The rows are grouped in 4 ways, from coarse to fine. Each group lies inside one group of the grouping before and may be the whole of it. The rows also spread widely along 14 directions, which tell nothing about the answers.
Some rows, each with its group in each grouping after it:
[  6  -1 -47  26   0  -3   5   8 -25 -24 -20  20 -26 -15  17 -17 -16 -28
  -9  30 -20   5 -19 -30  -6] : Sefes bosi J386 Fufu
[-27 -11 -16   4 -35  13  -4   7 -23  10  37 -29 -35  12 -13  -6 -34  19
  15   0 -14  26   1   9  30] : bizes Bod J699 vul
[-31 -28  -9 -13 -16  21 -31  11 -24  16   3 -14 -60 -20 -24  -9   9   9
 -13  -6  -1  39  -1   6   6] : Melaz Tido J168 kamo
[-31   6  -3 -11  -9  13  -5  31   9   6  17   3   6 -22  -7 -17   0  23
 -13   0  36  14  22   4   6] : bizes Bod J96 luvas
[-19 -17   8   4   3  -6 -20  -8  -5   0 -32 -10  -9   7  -8  15  33  -8
  -2  10 -17 -10 -27  24 -18] : Melaz far J539 voko
[  2  -2  20   4 -37  -6 -23 -31  38  26  -6   7  15  22   3  26  -2  23
  44 -29  -3  -4  23 -10  -3] : Melaz Tido J949 bodud
[ -7   5 -10  39 -16 -16  28  41 -11  15   9   3   0 -48   9   4 -12  16
  15  29  55  15  13   6  25] : Sefes bosi J886 taza
[ 20  14  -6  10  27   3   1  16 -36  -5 -33   7   6  -8   6   3  20 -11
  23  45 -16  -2 -30  -9  21] : bizes bubep J82 Tumov
[-25   0 -45  -2 -21  12 -55  17   4   9   8   9 -13 -21 -17 -33  31 -23
 -21  23  12  35  29  -6  -5] : Melaz far J863 zises
[-18  25 -30   3  16   6 -24  15 -25 -15 -30   5   9   2  28 -35  14 -24
 -18  17 -13 -27 -12  -3 -20] : Sefes Pepi J887 Tem
[-28 -12 -42 -26 -29  27 -49   4   8  33  -7  23  -8 -17  22 -14  24  32
  15 -16   3  32  40 -22  33] : bizes bubep J978 pevol
[ 37 -18  -4   9  -2  12  22  31  -1   7  -4   6 -43 -23  30  35 -39  35
  25 -16 -14  14 -30 -19  37] : Melaz far J443 nuber
[-64   9 -42  15 -47  -9 -30  -6  10   3  14 -17  11   7 -16 -12   3 -13
  23  13   2  11 -12  30  -1] : Melaz Tido J168 sebom
[ 15 -26  28  33 -13 -10  44 -34  15  15  -7   4 -31 -14  17  18 -10  42
  13  -4  25   2  31 -16   7] : Sefes bosi J882 guga
[ 41  14  13 -41  26  -2   8  19   6  18  -7 -41   1   9   3 -30   8  32
  15 -11   8  15   2  20  22] : bizes Leko J469 Vulo
[ 40  33  30  -8  46  13  10  27 -24   9 -17 -15  -2 -26   9 -26  25  15
   3  13  21  10 -13 -10  22] : Sefes Pepi J868 Kav
[ 30  17  27  50  -2  -7  10   2 -11 -12  28   3   0  23 -27  21 -22 -27
   5  42  -7 -22   4 -19 -22] : Sefes seso J921 Rupal
[ 35   9 -25  -3  -8   0  14   7   1  -5   5 -23 -41  12  17 -31 -51   8
  14 -24 -18  22 -13 -10   6] : Melaz Tido J532 Fiza
[ 21  -8  28 -29  14   6  23 -26  -1  14 -32 -39 -39  22  43 -36  -9  55
   9 -56  -9  -2  -8  18   1] : bizes bubep J594 mose
[-16  39  10 -18  22   4 -22  46 -21   1 -24  13  53  -6   7 -22  19  -4
  -2  11  17 -23  -7   2 -10] : bizes bubep J82 vif
[ 14  24  -2 -17  27 -18  14  39 -34   1 -15 -35   4   6  11 -20 -16   0
  16   7  -9  -7 -45  30  18] : Sefes Pepi J887 rul
[ -5 -34 -20  11 -16 -37  38 -11  16   6  11 -30 -37  -4 -27  16  -9   8
  13  31   2  33 -15  32  28] : Sefes Pepi J868 bup
[-59   4  -1   1 -12  13  25 -19  -8 -12  29   8   3   5 -41 -10   6  12
  -7  40   1  12   0 -13  25] : bizes bubep J978 diret
[-39  -2   4   4 -24  10  -8 -19 -40   4 -37 -34 -40   4  20 -27  -1  22
  34 -29 -24  12 -39  10  11] : bizes Leko J469 rador
[-33  12 -11 -23 -21  -2 -55  56 -11  11  -2   5  15 -14 -10 -20  -5 -11
  -4 -21  21  13  -9   5 -19] : Sefes bosi J886 fif
[ -2  20 -18 -13  19   7  30 -14   8   0  10   3  15   3   6 -27   9  22
   1  27   0  -3  10 -18  41] : Sefes seso J921 salum
[  2  -3 -35  16   9  -5  23   9 -11 -14   3  15  -6  -6  -3 -18   3 -14
 -26  57   5  -2  26  -6  -2] : bizes bubep J594 dipir
[-28  -7  28 -10  -5  16  -3 -14 -24  36 -24 -12 -10 -12  21  -2  30  50
  26 -15   2   2   7   4  45] : Melaz far J863 zises
[-36  -5 -13 -52   4  12 -35  26 -19   1  -3   2   3  20 -17 -12   4   3
 -15  -4 -28   0 -23   7   4] : bizes bubep J978 diret
[-30 -12  21  17   8 -11  41 -11 -39 -16 -21  12 -24  -7 -22   9  -4  -6
  -7  36 -16  -8 -26 -17   6] : Sefes Pepi J887 Tem
[ 35   0  13  -7  26  13  49   1  24  20  -1 -11 -12 -28  39  -6   5  69
   8 -13  38  10  12  -9  46] : Sefes bosi J886 fif
[-31 -13 -19 -35   1  -8   2 -19   6  -3 -38  -4  -6   0  -9  10  19  16
  37   0 -44  21 -80   4  49] : Melaz far J863 zises
[ 37  19  -6  34  11  12  25  30 -49  18  20 -26 -22 -17  17 -18 -11  10
  15  44  11   9  22   2  47] : Melaz far J863 zises
[-25 -21   4 -27  14 -21  37  21 -20  -9 -28   0 -10 -22 -28  16  -2  17
  12  18  -7  20 -62  12  37] : bizes Bod J699 vul
[ 12  -1  -8 -31  18  21  54  -7  35  10  23  26  11  -5  25 -23 -11  58
 -29   2  19  -8  69 -36  39] : Melaz far J443 nuber
[ 15  -8  -7 -19 -10   7 -51  17  -1  27  19 -14   2  24 -30  34  14  -2
  34  19 -36  16 -14  10  36] : Melaz far J863 zises
[-17 -21  -1  10 -18  -2  -4  17  41  13  18  40   9 -22 -10  45   5  21
 -12  12  30  -3  30 -15   1] : Sefes seso J921 salum
[  3   4  -7 -17 -16  22 -32  24  -3  -3 -11  15 -41 -10  24 -18 -37  10
  -3 -55 -17  24 -26 -43 -12] : Sefes Pepi J868 Kav
[ 23  -4  11 -27   3  -7 -20  20  22   9   5  -1  -7  -2 -40  28   4   3
  23   0 -12  36 -36 -11  19] : Sefes Pepi J868 bup
[-44   2   7 -33   3  24 -39 -22  14 -22 -35  21  -4  14 -10  -7  27  -3
 -15 -27 -40  -4 -58 -25 -22] : Melaz far J863 zises
[ 21 -22 -17  47   2   0  -3 -14 -11   0 -25 -10 -36  -3  17  26  27  -6
  18  41 -12   0 -13  17   1] : bizes bubep J978 pevol
[  7  15 -38  -7  19  21   2  47 -12   6 -11   5 -21 -49  43 -26   0  24
  -7   0  23  21  -9 -13  33] : Sefes Pepi J887 rul
[-42   5  -8 -21  -7  23 -11  10 -32 -14 -12  13   2  17   5  -9 -16  10
  -1  -9 -37 -17 -25 -23   5] : bizes Leko J469 rador
[-35  14 -33  -1 -22   6 -13  36  18  12  35  22  33 -28 -15   2   3  12
   6  27  36  19  18 -13  32] : Sefes bosi J886 fif

New rows. What belongs after each?
[ -4   1  15 -15   6  19   4  26 -19  38  -7  -2  12 -17  41  -6   8  60
  15 -12  26 -14  46   4  42] : bizes Bod J96 luvas
[-16 -15   1 -31  14   1  39  29 -66  24 -23 -21 -35 -21  29 -44 -20  42
 -12 -11   2   5  16  10  43] : Melaz far J539 voko
[  3  32 -22 -18  12  25 -40  18  10  22   8 -19  34   0   8  -9  43  17
  27  15  -1   8  -5  12  42] : Melaz far J539 voko
[ 15   7  -8   0   2 -29  40  -3  14  18   3  -3  26   5  12   8 -11  26
  37  24   4 -11   8   3  46] : Sefes seso J921 Rupal
[-70  15 -20  -8 -26  -5  -6   2  10 -24  10  -5  19  21 -17 -21 -16  -5
  -4   0  -6  -7 -38  20 -20] : bizes bubep J594 mose
[ 19 -18  36  15  14  -3  29  -4 -23  16 -11 -40 -43  15  37   2 -17  36
  -6 -20   1 -30   2  31  -5] : Sefes seso J921 salum
[  3  -3  53 -18   6   4  27  11 -29  39  22  10   0  -9 -16 -12  -6  42
  -9   5  32  -1  76 -29  30] : Sefes seso J921 Rupal
[ 22   4 -15 -10   8  32   1   4   4  23 -21  -4 -13 -15  66 -11  10  61
  23 -24   3   0  19 -20  42] : bizes Leko J469 Vulo
[-33  -2 -13  -7  -9  19  -2   4 -24  -2  24  -3 -32  -7 -24 -17  -6   4
 -10  19 -11  29  -9 -21  28] : Sefes Pepi J868 Kav
[-14 -14  -2  12  12  11  35  16 -30   4   3 -20 -64 -47  -1 -26   0  25
 -23  16  29  33  -9   7  28] : Sefes seso J921 salum
[-14  38  32 -11   6   9   6  43   4 -23  -1  40  28 -35 -53   8  -8  -3
  16  12  23  36 -57 -47   7] : bizes bubep J82 Tumov
[-11   0 -23  17   0  26 -24  33 -14 -15   4  23  -3  -1   3  48  -4  -3
  12  29 -31 -11 -55 -13  15] : bizes bubep J978 diret
[ 32  -1  -6 -27 -11   0 -11 -10  -8  38   7  -4 -10   2 -19 -29   9  13
  32  13 -10  44  57 -26  50] : Melaz far J443 nuber
[ 22 -10  21   7   9  11  25  13  -6  18  45 -36 -26   3 -19  -9  -4  30
 -16  27  31  12  54  22  17] : bizes Bod J96 luvas
[-27 -22 -17 -22   3   5  22  15 -16   5  -2  23  -1   1  13  12 -21  25
 -21   9 -13 -26  17 -10  21] : Melaz Tido J949 bodud
[ 13   5 -30  25  -6  21  13  66 -19   3  27  30   2 -29  28  10 -34  16
 -17  30  26 -12  48 -27  15] : bizes Leko J469 rador
[  6  22  11  16   6  25  -1 -11   6  16  29 -23  20  23  19  -4  17  26
   5  18   6 -31  38  12  15] : Melaz far J443 nuber
[ 10 -14  10  20   0  16  12  13 -19  19 -17  21 -47 -56   9  15  10  29
  13   9  21  36   9 -40  37] : Sefes Pepi J887 Tem
[ 10  -9  25 -37  26   8  15  16   7  30 -29 -13  -6 -21  27   8  20  64
  13 -31  20   0  -5  15  37] : Melaz Tido J532 Fiza
[-49  12 -31  -8   4 -16  36  14   3 -10 -16  19  15 -35   8 -39   3   9
 -21  22  33   3   6  -5  12] : Sefes Pepi J887 Tem
[-41  -2   9  -8  -6  22   5  -6   0  16 -23  10 -20 -31  39  -7   8  56
   9 -37  14   1 -14 -19  29] : Sefes seso J921 Rupal
[-13  17 -13   0  -3   8  -3  -4  -4  13 -42   9  13 -13  54 -27  13  31
  27 -16  12  -4   8  -9  16] : bizes bubep J82 Tumov
[-37  23  11 -14  -5  -3   1  -5  -3 -31 -27   7   6  -4 -39 -33   6 -17
   3   1  -5  21 -48 -19 -21] : bizes Leko J469 rador
[-42 -19 -16 -16   3  18  -9  -2   8   2 -25  35 -16 -33  13   4  28  24
 -18  -3   4  10  -3 -29  14] : Sefes Pepi J887 rul
[ -6  -1  25   5  -8   9  12  -7 -30   6  23 -31 -33  14 -16  -5 -24  21
  11  -2  -9   9 -14   0  15] : Sefes bosi J882 guga
[ 18  24  -4 -15  19 -18  12  35  -9 -17 -30   3  22   2   6 -25 -12 -12
  -1   9  -1 -13 -21  -3 -17] : bizes Leko J469 Vulo
[ 22   8  19 -11  24  -1  22  -2  29  14   2 -12  14   4  11  20  10  42
  22   1   8 -12 -17   7  32] : Sefes seso J921 Rupal
[ -1  32   7   4  -5 -21  47   1   1 -21  14 -18   1   5 -16 -39 -50   3
  13  -1  11  15 -34  -8   1] : Sefes bosi J882 guga
[ 31  -5  26   8   6   2  39   2 -27  -7 -29 -21 -58  -5  35 -29 -44  27
   0 -40  -3   8 -17 -10 -11] : bizes Bod J699 vul
[ 20  -3  25 -31  27   9  11  56 -53  28 -26  35  -9 -39  16  11 -14  34
  11  -4   0   1   0 -45  51] : Sefes seso J921 Rupal
[-40   1  25 -39  -2   3 -26  -9  -6 -14 -12  17  18  36 -42  -6   9 -10
 -13  -5 -33 -11 -21 -13 -29] : bizes bubep J594 dipir
[ 21  43 -30  15  -2  20   3  31  37   1  38   8  36 -11  16  -4 -10  17
  14  19  22   5  13 -17  26] : Melaz far J539 voko
[ 27   6 -15  21  -1  -9  25 -22  -6  -4  16  -9 -23  16  -6 -22 -18  -9
   7  34 -15   7  16 -19  13] : Sefes seso J921 Rupal
[ -2  12 -15  -4  15  -4  27  10  -8   7 -42  15  21 -17  53 -18   8  32
  16   3  14 -19   5  -2  24] : bizes bubep J978 pevol
[-45  -5  13 -18   2 -10   0  49 -41  14 -30   8  -2 -28  21 -17  -7  16
 -25 -18  28 -18   9  14 -11] : Sefes Pepi J887 rul
[-18 -11 -13  -5  19  19  21   2 -23  20  -9   6 -16 -19  42 -18  18  41
 -25  15  14 -17  48  -8  32] : Sefes Pepi J887 Tem
[ -3  10   9  15  -3 -13  32  21   5   3  22  -7  18   0  -6  -2 -15  16
  -3  26  33  -9  25  19  -1] : bizes bubep J594 dipir
[-58   2  40 -12 -19  -6  19 -30 -41   9 -34 -15 -12  11   1 -26 -14  27
  24 -33 -13 -10 -19   2   8] : Melaz Tido J949 bodud
[-13  22 -21  34 -19  27 -15  -7 -31   5   6 -14 -15  13  42 -31 -12   4
   7  -1  -8 -21  24  -6  -6] : Melaz Tido J168 sebom
[  7  12  27 -27  25  19  -6  -4 -32  -1 -22 -48 -20  24  -2 -25  16  19
  14 -13 -28   0 -44  18   9] : bizes Leko J469 rador
[  7 -22   6  -6 -14 -19  14  24  -2  23 -28 -10 -19 -15  24  31 -25  38
  42 -31  -7  11 -34  16  30] : Melaz far J539 voko
[ 25  35   9   2  12   1 -16  43 -13  15  -4 -14  -5 -42  -6 -33  17  -2
  12  11  41  39  -3  -5  13] : Sefes Pepi J868 Kav
[ -6  35  14 -35   2   7   7   8 -29   7  11  -5  21  29   3 -31 -33  18
  22 -14 -28  -7  -7 -30  33] : Sefes Pepi J868 Kav
[-17   3  40   8  -3  23 -15 -39   5 -12  13   2  10  42 -43  23  29  -2
   1  26 -28 -20   1 -21 -16] : bizes Leko J469 Vulo
[  4  -3  17  -8  -1  -3  74 -56  24   8  -7   0  -7   8  16  -2 -20  61
  31 -11  -5   2   9 -26  50] : Melaz Tido J949 bodud
[-20   5 -26  20  -8 -13   0 -35  -4  28  -5 -42  10  14  29 -22  42  15
  28  35   7 -10  30  42  35] : Sefes Pepi J868 Kav
[ 40  17 -22  23   7  16  18  31 -19   1   5   4 -17 -11  49 -10 -37  19
  10   3   1  -5   0 -28  23] : Sefes bosi J886 taza
[ 18  12 -15 -24  21  -9  -4  11 -32   7 -51  -2  18   0  15 -18  25   0
  34  20 -24  -1 -17  -5  31] : bizes Leko J469 rador
[-11   6   3  14  -3  -9  19  34   7 -16   1  36  25 -14 -12  32 -20  -6
   1  26   3 -17 -19 -17   0] : Melaz far J443 nuber
[-12  30 -20  -9 -13  -8  -4  38  -5   9 -22   4  26 -25  24 -40  -7  12
  19 -10  30   9  11  -2   5] : bizes Leko J469 rador
[-15  24  -7 -26   7   5  19  11 -23  -1 -39  29  -1 -35  19 -65  -2  19
   0 -12  18  25   8 -43  18] : bizes bubep J978 diret
[ 22 -27  13  11  -7  26 -35  22 -14   1  -8  39 -48 -17 -16  42  -3  -8
  -7   3 -27  19 -12 -50  -5] : Melaz far J863 zises
[ 14  10 -31 -20  -6 -21 -14  37 -14  -1 -23  -3 -16 -10  23 -62 -36 -16
 -16 -29  10  18   5  -5 -30] : Sefes bosi J386 Fufu
[ 43   2  -8   2 -23 -22   4  33  10  28  -4  10   3 -11  23   3 -39  15
  38 -15   9  13  34 -13  18] : Melaz far J443 nuber
[-24  23  -9  -3   7  -2   0  22 -20 -12  -3 -29  20  12  -7 -23   7  -5
   2  24   1 -14 -26  32  -2] : bizes Leko J469 rador
[-11  -3  20   6  15  16  22 -17  12  -2 -22  -3   0  -1  36  27  14  47
  15 -14  -3 -26 -44  -1  20] : Sefes bosi J886 fif
[-39  -8 -12   8 -25   1 -34  43 -34  -4 -10 -21 -25  -6  -8   2 -13 -11
   4  -4  -6   7 -40  29 -18] : bizes Leko J469 rador
[ -9 -27   3 -67  13 -21  20  21 -17  24 -37   9  -4 -16 -12  -5   3  38
  17  -7  -8  28 -13   2  48] : bizes bubep J594 dipir
[-11 -35  -7  28 -15   0 -10  24 -10  -8 -14  16 -36  -8   6  44 -16  -8
 -15   4 -18 -12 -22   2 -26] : Melaz far J539 voko
[-33 -22  10 -31  -6 -32  28 -12 -21  18  -7 -35 -16  17 -16 -19  -7  20
   5   2  -8   7  -2  33  25] : Sefes Pepi J868 Kav
[-37  18  17   2  12  15 -25  12   3  -1   0 -36  -3  -7  -2 -12  37   9
 -14  -2  23  -4 -38  39 -15] : Sefes Pepi J868 Kav
[ -1  -1  19 -44   6  13   2  -4 -14  39 -15   3 -14 -16  17 -41  15  49
   0 -29  16  22  53 -32  38] : Sefes Pepi J868 bup
[ -3  35  20  13  -3  14  -7   1  -6   0 -11   0  23  -8  -8  -8  23   9
  34  13  10   7 -12 -18  13] : bizes Leko J469 rador
[  4  42  10  10  -7  12 -43   1 -10  25  12  -7  35   7 -15  -1  33  -3
  52  26  -1   5   2  -9  32] : Sefes seso J921 salum
[-32  -2   1   8 -46  11 -34  13   9   3  -2  34  -2   2   8  24 -29  13
  23 -34  -8   3  -9 -30 -14] : bizes bubep J978 diret
[ 16  -2 -27  21  10   3 -39  17 -12  15 -19  -8 -15 -19  15  14  38 -11
  20  34  -4   4 -19  12  17] : Sefes seso J921 Rupal
[-15  -4 -25   3 -17 -13  14  27  -4  11  -8 -29 -21 -25  19 -35 -11  22
   2  -6  35  22  13  32   5] : bizes Leko J469 rador
[ -9   6  27   9 -24   6  17 -21  -3  21  15   4   6   3 -10  -8  -6  32
  30   5  14  12  52 -24  28] : bizes Bod J96 luvas
[-38  41 -10 -28  14  25 -43  29 -34   3  13  -9  30   6 -10 -41  27  -9
 -12  20  -4  -7  -6  -2  14] : Sefes Pepi J868 Kav
[  4  -9 -32 -11  -9 -32 -32  19  10   7 -44 -18 -34 -20   9 -33   8 -20
   1 -18  10  33 -18  28 -29] : Sefes Pepi J887 Tem
[-15  46 -16 -13  -6   1 -49  29  21   9   8 -22  28 -16 -21 -28  29  -9
  27   3  26  36 -29  17   8] : Sefes Pepi J887 rul
[-55  -5  -5   0 -30  28 -43  25 -22  25 -20  27   8 -26  33   0  20  31
   2 -19  18 -11  37 -16   3] : bizes Leko J469 rador
[  6  23  -9  30 -10  -9   1 -12  10 -12  -7  10  -7  -8  -3 -32  -1 -22
   1  15  13  11   6 -22 -23] : Sefes seso J921 salum
[  8   3  -3  -3 -25 -13  31  -6  12  -6  13  -1   1  30  -3 -12 -52  14
  14 -10 -13   0  19 -18  -3] : bizes Leko J469 rador
[ 14  12  26 -31  -7  30 -16 -27 -15  25   6   1   6  44  11  -4 -11  35
  39 -27 -52 -10  19 -43  41] : Melaz far J443 nuber
[  0   2  28 -37   5  -5  25  -4 -28   9 -14 -22  -8  24   0 -26 -28  31
  25 -24 -24   2  -9  -1  27] : bizes Bod J96 luvas
[ 32  22  -6 -44  25  -9 -33   7   6  31 -32 -11  31  -7  -9 -27  53   3
  31  14   6  21  10   8  29] : Melaz Tido J949 bodud
[ -3 -12  14 -52  25  19  23  17 -28   6 -37  42 -26 -37   2 -36  -1  35
 -24 -16   8  32  19 -59  25] : bizes bubep J82 Tumov
[ -2 -13  -4  15  16   6  -1  27 -10  11   2  -4 -10 -20  10  27  25  12
 -11  36  13 -11  -1  17  18] : Sefes Pepi J868 Kav
[-18  26   1  16 -27  32 -41  19 -35  25  35 -20   1  -2  -7 -22   6  12
  24  12  13  20  32  -5  27] : bizes Bod J699 vul
[  5   5  18  -3   5  -8  -7  15  -1  -5  28 -15   9  29 -47   5  -2 -21
 -18  33  -8  -8  -1  17 -16] : Melaz far J863 zises
[ -2   4   8  19   9 -20  14 -21  14   0 -11  11  25   2 -17  17  35 -10
   8  49   8 -12  11  -1   2] : Sefes Pepi J887 rul
[ -8   1  19 -34   5  11 -15  25  31  22  30 -20  24  -4 -46  23  35  35
  11  14  26  24   2  23  30] : bizes Leko J469 rador
[ 13   7   3 -25  19 -30  -9  20  10   5 -40 -19   9  -4  -9  10  15  -3
  34  -1 -10  11 -64  27  10] : Sefes Pepi J887 Tem
[ 26  21  15  -4  21  19   0  47   2 -21  13  10 -17 -24 -33  -3 -13  -9
 -19  10   6  29 -45 -27  -4] : Melaz far J863 zises
[ 21  -5 -22  -9 -17 -33   0  16  21  23  -9  14  -1 -32 -25 -23  11  -8
  12  23  31  51  41  -9  17] : Melaz far J863 zises
